The rows come from 4 hidden closed curves, with some noise, and rows from the same curve form a group. Each curve winds through 8 dimensions. The rows are also pushed far along 5 directions, which tell nothing about the answers.
Known rows, each followed by its group:
[ -9  13   3  21   8   8 -10  12 -17  19 -20   7  -1  -4  21   9  -9  -9] => L
[ -5  11  13  11   5  13 -17  11 -13   0  -4  14  -6  -3   7  -1   5 -17] => Y
[ -5  -1  -2   3  -1   2  -2  11   0   0  -4   8   5  -5   4   3   7 -11] => D
[ 10  -4  12 -12  -7  -4  21  -9  27 -24   8 -17   4   8 -11 -12   5  29] => Y
[ -3   9  -3   5   9   4  -8   0 -19  -6  -9   0  -8   0  -1  -3 -12  11] => L
[-4 11  2  6 11 -1 -9 -1 -1 -5 -6 -1  0 -7  4 -2  9 -5] => L
[ -3   6  -4  -5   1   0  -2  -9  15  13  11  14   7  -5   3  -2  14 -22] => B
[  4  -7   2   0   0   5  13   2   3   4   0   1  -1  13   0  -2 -14  11] => Y
[  1  -1  18   1  -7  -7  -3   3  -8   3  -6 -10   0  -4   8   4   2  -4] => Y
[ -5  -1 -14   0   7 -15   3  -9  -5  10   2 -19   0 -13  -2   1   1   1] => L
[ -5  -4   3  -8  -2  -3  -2   5   6  -2  -1  -9  -2 -12   8  -9  16  -6] => D
[ -1  -7  11   8   5  -6  11  12 -16  -1  -6  -5  -3  -3   0  -3 -14  12] => Y
[  7   7  31  -7  -5  14  -6   6  -3 -17  -6   3  -8  10   7 -10   1   5] => B
[  0 -12  -2  -4  -2 -12   4   2 -21   0  -3 -19  -7  -4  -5  -1 -12  11] => Y
[ -1   4  12 -17   1  -7 -13  -2   1  -8  -4  -4  -2  -8   7  -8  18 -16] => Y
[ -6   4  -2  -6 -11   0   0  -1  19  10  -3  -6  11  -5   6   4   9 -13] => Y
[-11   4  16   2   3   4  -9  18  -7  -2 -12   5   2  -9  15  -2  11 -19] => D
[  0   2 -11  -1   2  -3  -1  -1   7  16  -4   7   3  -1  10   1   3  -9] => Y
[ -7  -6  -5  -9   0 -21  -1   3  -9   2 -12 -27  -3 -24  10  -9  10   5] => D
[  6  11 -24  -7   1 -11 -15 -15   7   7   3  10  10 -12  -1   8  19 -22] => L
[ -7  -6  -7  -6  -6   5  11   2  16  10  10   5  10   0  -1   2   5 -16] => D
[  2  -8  25  -4   0  12  19  -3  13 -15  17  -2  -3  17 -11 -13  -9  12] => B
[ -7   7  -4  -4   2   3  -3   1   0 -11  -4   0   3  -6  -3  -3   4   1] => D
[  0  -2 -19  -3   0 -13  -1  -1  -9  10  -5   4   6 -10   3   2   0  -5] => D
[  6  -6  -5  -2  -8  10   7  -8   3  -3  15   1  -3  18 -17   6 -14   9] => Y
[  5 -15   1   4 -10  -6  20   6   5   6   2 -15   1   0   0  -5  -8  16] => L
[ 10 -11  19   2 -19  11  21  -1  16  -3  17 -16   2  10  -8  -4  -6  10] => L
[  3 -10   5   2  -4  -3   6   4  -2 -15   5  -6  -2   6 -15   2  -3  11] => L
[  0  -4   8  12   6  -6  -1   6 -15   9  -1   3  -3  -4   6   4  -5  -6] => D
[ -7  -9  21   9  -1   0  12  14 -12  -7 -11 -26  -4   1  -1  -3 -19  21] => Y
[ 10  -6  -8  -4   2 -14   8  -9  11  -7   4  -4   3   2  -5  -4   6  12] => D
[ -2   6  19  -2   4  12  -9  -2  -3 -12   3  -1  -8   6   1  -6   4  -4] => D
[-4 -3  9  2 -4  4 14 -1 13 -1  8 -8  6  2 -3 -1 -1  3] => D
[ -5   8  -4   2  11  -2  -2   1 -16  -5 -10  -2  -3  -7   0  -2  -8   8] => L
[ 0 10 19  4 -6 19  0  3  9 -8  6  6 -3  9 -7 -1  1 -1] => B
[  1   0   4   3   1  -1   3  -5  -5  -9  -2  -2   3  10  -7   5 -11   9] => D
[-10  -4   3  -4  -7 -11   2   4   2   6  -7 -15   1  -7   8   1   4   0] => L
[  3   3  11  19  -7  20  -1  15  -5   9   0  21   0  14   1  13 -11 -10] => B
[ -5 -11 -16   3   3   1   6   2 -13  -1   5   2 -10   9 -12  -2 -18  16] => L
[ -7  -8 -10  -1   0 -23   1  -1  -2  12 -11 -13   8 -17  15  -1   5  -2] => B
[  0  -8 -30   4  -8 -15   6  -9  -3  14   7 -16   7 -10 -13  12  -5   3] => L
[-2  0 10 -7 -2  7  7  2  7 -8  6 -2 -3  2 -3 -3  5  3] => Y
[ -5  19   2   0   8   8 -20   1 -10 -21  -6   6  -7  -2 -10  -2   6   1] => B
[  0  -1  11   3  -4  12   3   9   5 -10   0   3  -2   5  -1  -9  -2   6] => B
[  1   8  -7  -6   2  -5   2  -7  16 -12  -2  -3   4  -1  -5  -3  10  11] => Y
[  2   2  22   4   1   4   0  -1  -7 -10  -6  -7  -5  13   3  -1 -12  13] => B
[  1 -10 -14   5  -7  12  18   1   4  14   5   3   3  21 -11  12 -30  11] => Y
[  4   7   0 -13   3   1  -6  -8  12 -17   4   1  -4   3  -8 -12  14   4] => B
[  5 -11  14 -17   1 -14  11  -6   2 -32   8 -17   0   0 -18 -12   4  16] => D
[  5  -3  29  -8 -16   7   6  -1  35  -9  13  10   4  15   5  -8  18  -7] => L
[  4  -8   8   0  -2  -4   3   5  -2 -22  -1 -13  -6  -2  -9  -3   1  18] => D
[ -2   5 -13  -2  11  20 -16   7 -13 -32   5  22 -12   6 -21  -8   1   1] => D
[  3  13   8 -10  -2 -17  -9  -9   9  10  -4  -4   3 -13  14  -3  23 -16] => B
[ -4   2 -14 -11   1  -1 -11  -4 -11 -16  -2   7  -6   5 -13   3  -5   8] => L
[ -5   3   0   7   0   6   0   3 -11   7  -2   6   2   0   1   6 -11  -5] => D
[  2   8   1  -7   9 -10 -17   3  -7 -29 -15  -4  -7  -5  -1 -11  13  12] => B
[ -9   1  -7  15   2   3  -6  10  -7  30   1  15   2  -9  11   7   2 -28] => B
[  2 -10   6   8   2 -10   6   0  -5   5   0 -10   0   4  -2   3  -8   4] => Y
[ -7 -10  -8   0   2 -10  16  -6   2  19  -3 -12   5   2   8   5 -15   8] => B
[ 3  0  2  5 -4 -5  7 -6 -3 29  5 -4 -2  1  7  6 -8 -6] => B
[  5 -11  24 -12   0  -9  19  -2  -6 -13  -1 -29  -9   3   1 -15 -10  27] => L
[ -3 -10 -23   8   8  -9   1  -3 -16   9   7  -1  -1   0 -17   6 -17  -1] => Y
[  4   6   8  11   6   9  -3   4   1 -10  -4  12  -2  11  -1  -3  -5   9] => B
[ -9   9  21   8   2  16 -13   8 -21   8  -8  13  -9   6  13   3 -11 -13] => L

New rows. What belongs after each?
[  4 -11   0  -6 -13  -8  21   3  15  12   8  -6   7  -7   5  -2   8   1] => Y
[  2  -2   8   4   0   1   8  -1 -10  -9  -4  -6   1  13  -6   4 -19  17] => D
[ -4   2  -2   0   6  -4  -3  -2 -16 -10  -9 -16  -6  -1  -8  -4 -15  18] => Y
[ -7   1  -2   2   8   7 -11  12  -9  -8  -4   6  -8  -7   1  -3   7  -6] => D
[ -1  -2   3  -3 -11 -15  11  -7  10  12   5 -23   5 -10  -2   2   4   3] => B
[  7  -4 -14   6  -3  -7   4  -4   1  -2   6  -8   5  -6 -12   3   0   6] => L
[ -7   2   6 -16   1   9   1  -8  11 -22  10   3  -6  13 -13  -7   3   6] => L
[  3  -5  19  -5 -13  -1   3   9   8   3  -3  -1   1  -1  15  -8   9  -7] => L
[-2  9  4 11 -2 13 -5  7 -5 -1 -2  7 -4  4 -5  2 -6  1] => B
[  5  -1  -5 -12  -3 -14  -9  -1  -3 -14  -8  -8  -1 -10   2  -3  13   4] => D
[ 10  -6 -17  -3 -16  -4  18 -13  27  14  20  -4  17  -2 -10  11   6  -7] => L
[ -9   1   2  -1   1   0 -12   5   5   1  -5   7   7  -6   9   4  14 -22] => B
[  7 -11  -7  -6   1 -12  17 -13   3   2  14 -16  -1  -3 -11  -8  -4  13] => L
[  5  -9  12  -2  -6 -10   9  -8   1   0   1 -19   1   4   2  -2  -8  14] => B
[ -6  -2   2   1  -7 -10  11  -2  12   7   2 -20   6 -12   3   0   8   4] => Y
[-1  3 18  0 -7  5 -2  3  6 -7  0  5  1  5  4 -3  4 -2] => L
[  6  -3  23   5 -16  -4   5  10  10  11  -2  -5   6  -3  13   1   9  -9] => B
[  5  -6  -5  -3  -6 -17  -3   5  -9   2  -5  -9  -1 -11   1  -2   5   3] => B
[  4  10  15  13   4  14  -2  10 -21   0  -9  11 -10  11  -1   1 -20  11] => B
[ -3  -3 -21  -3  -9  -2   2  -2  18  -1   7   5   9   2 -11  10   7  -3] => L
[ -6   4  -7 -11   1 -11  -7 -12  11  -5  -1 -17   3  -9  -5  -6  11  -1] => Y
[  3  -4  18   9   3   7  -2  10 -19   1  -3   8  -6   9   1   3 -15  -3] => Y
[  2   9  -1   6   0  10 -10  -1   3  11  -2  12  -4   3  14   2   4  -9] => D
[  4 -15   0  -4  -8 -11  22   5   1   1   5 -13   0  -4  -4  -3  -4  16] => Y
[ -3   3   6  17  -5  23   4   4   6  12   4  15   3  17   3   8 -15  -4] => B
[  3   9 -15  -5   3  12  -9 -13  14 -15  14  25   6  15 -18   7   8 -12] => D
[  8  -1   0  -9  -3 -27   6 -13  -3   6   0 -22  -2  -8  -2  -2   4  12] => B
[ -3   5  10   5   3  14  -1   3 -10  -6  -5  -1  -6   9  -3  -4 -17  11] => Y
[  6   6  16  10   0  18   0   9 -11 -11  -1   6  -2   8  -5   5 -12   2] => L
[ -1   3  20  -1   0  -1  -1   8  -9 -12  -9 -21  -2 -12   4  -7   4   3] => L
[-11  -2   6  29   2   0  -1  14 -28  33 -18  -5  -2  -2  22  14 -26  -3] => B
[ -3  -6 -10   9  -9  -3   5   0  -6  22   0  -8   2  -3   3  16 -11  -3] => D
[ -5  -8  -9   7   6  -2  16  -6  -8  10  -1  -6  -1  13  -4  11 -29  19] => B
[ -1  -1  18  -6  -2   9   4   1  11  -2  11  10   4   6   2  -1   8 -18] => D
[ -2 -13  24   8  -3  -9   9   7  -6  17  -1 -16   1  -2   9  -3  -9  -9] => Y
[ -3   0 -16  -2   8  10  -9  -1  -2  -7   1  18  -2  11  -5   2  -4  -2] => B
[ -2   3 -24  -7   0  -4 -11  -6   6   6   0   2  -1  -8   4   1  14  -9] => D
[-8  7  5 -1 10 14 -2  0  1 -5 -5 13 -1 12  6 -1 -7 -2] => B
[  0 -17  -2  -6  -5   4  13  -2  -8  -7   8 -10  -5  14 -13   1 -22  17] => B
[ 1  3 13  4 -3  7 -3 -4  3  3 -1  2  1  9  7  3 -5 -2] => B
[ -5   0  -3   8   6 -11  -6   2 -11  -4  -7   1  -3  -2  -2   2  -4   7] => L
[ -1   8   7  -8   6  -6  -1  -3  -4 -12  -8 -12  -1  -9   3 -10   4   9] => L
[  9   8   5 -14  -4  -7   0 -13  20  -3   8   3   3   1  -2  -5  18  -6] => B
[ -5   1   1  19   6  -2   4  12 -16  32  -6  11  -1  -3  12  11 -12 -13] => B
[-12  -8  13  13   7  -2  -1  17 -19   4 -13  -7  -3  -6  12   1  -8  -2] => B
[-5  0 -8 -9  3  0  3 -7 15  5  1  5  5  1  7 -5  5 -3] => B
[  6  -6 -13  -2  -2 -11   4  -1  -3  -3  -2   4   1   2  -5   1  -5  12] => L
[  1   0  20  13 -10   2  -4   8   0  23  -7  -3   1  -4  26   5   4 -13] => D
[ -5   9 -16   8  -3   0  -9   0   1  16  -3   5   4  -8   1   7   5 -12] => B
[  9  -2  11   5   7  -5  -2  -1  -8 -13   0   1  -5   6  -1  -6  -2  10] => D
[ -4  -2  -3  -1  -4  13   6   1  11 -15   6  -4   2  12 -18   0  -9  11] => Y
[ 2 -6 14  0  2 -7  4  4  0  9 -3  5  2 -2 15 -4  2 -8] => B
[  6   2  -5   2   6 -11  -3  -3  -2  -4  -1  -6   2 -12  -2  -5   9   1] => L
[ -3  -1  -3   1   5   1   8  -4  -8  15   2  -5  -3  -3   4  -2 -11   0] => L
[  4 -14  16   6 -15   4  28   5  15  17   5  -3   8  13   7   6 -16   6] => B
[-13   3  -5  -5   7  -3  -7   7 -12  -1  -9   0   1 -12   5   0   5 -12] => D
[-10   7   3 -11   9  -8 -11  -8 -11 -15  -5 -11  -7  -5  -4  -3   5   4] => L
[ 2  0  8 -4 -7 10 10  6 12 -2  5  9  3  3  0 -3  4 -1] => Y
[ 8 -5  8 11  1  1 10  5 -2  0  2 -4  0  2 -1 -3 -7  9] => L
[ 10   0   2  -8 -13   2  13 -15  26  16  21   2   4  10  -4  -1   6  -7] => B
[ -6  -7   1  -4   4  -2   1   3 -27  -7  -6  -5 -13   9  -7   4 -22  15] => L
[  1  -9  15   6 -10  11  12   5   8  17  12   4   3   6   8  -4  -3 -13] => D
[ 6  2 18  9  4 13  1  7  5 -5  0 16 -2 15  8 -3 -1 -1] => D
[  1  -7  12  -2  -2   6  -1   6  -8 -10   4   0  -9   9  -4  -2  -4   2] => L
[  4   2  19  -1  -3 -10  10   3   8   6  -1  -7   1  -5   7  -6   9  -1] => B
[ -6   2   4   8   0   3 -10  11   0   7  -4   5  -1 -10  11   4  14 -17] => D
[ -1   3  11   3  10  -3  -4   1 -13   5  -4  -4  -5  -9  10  -7   1  -6] => L
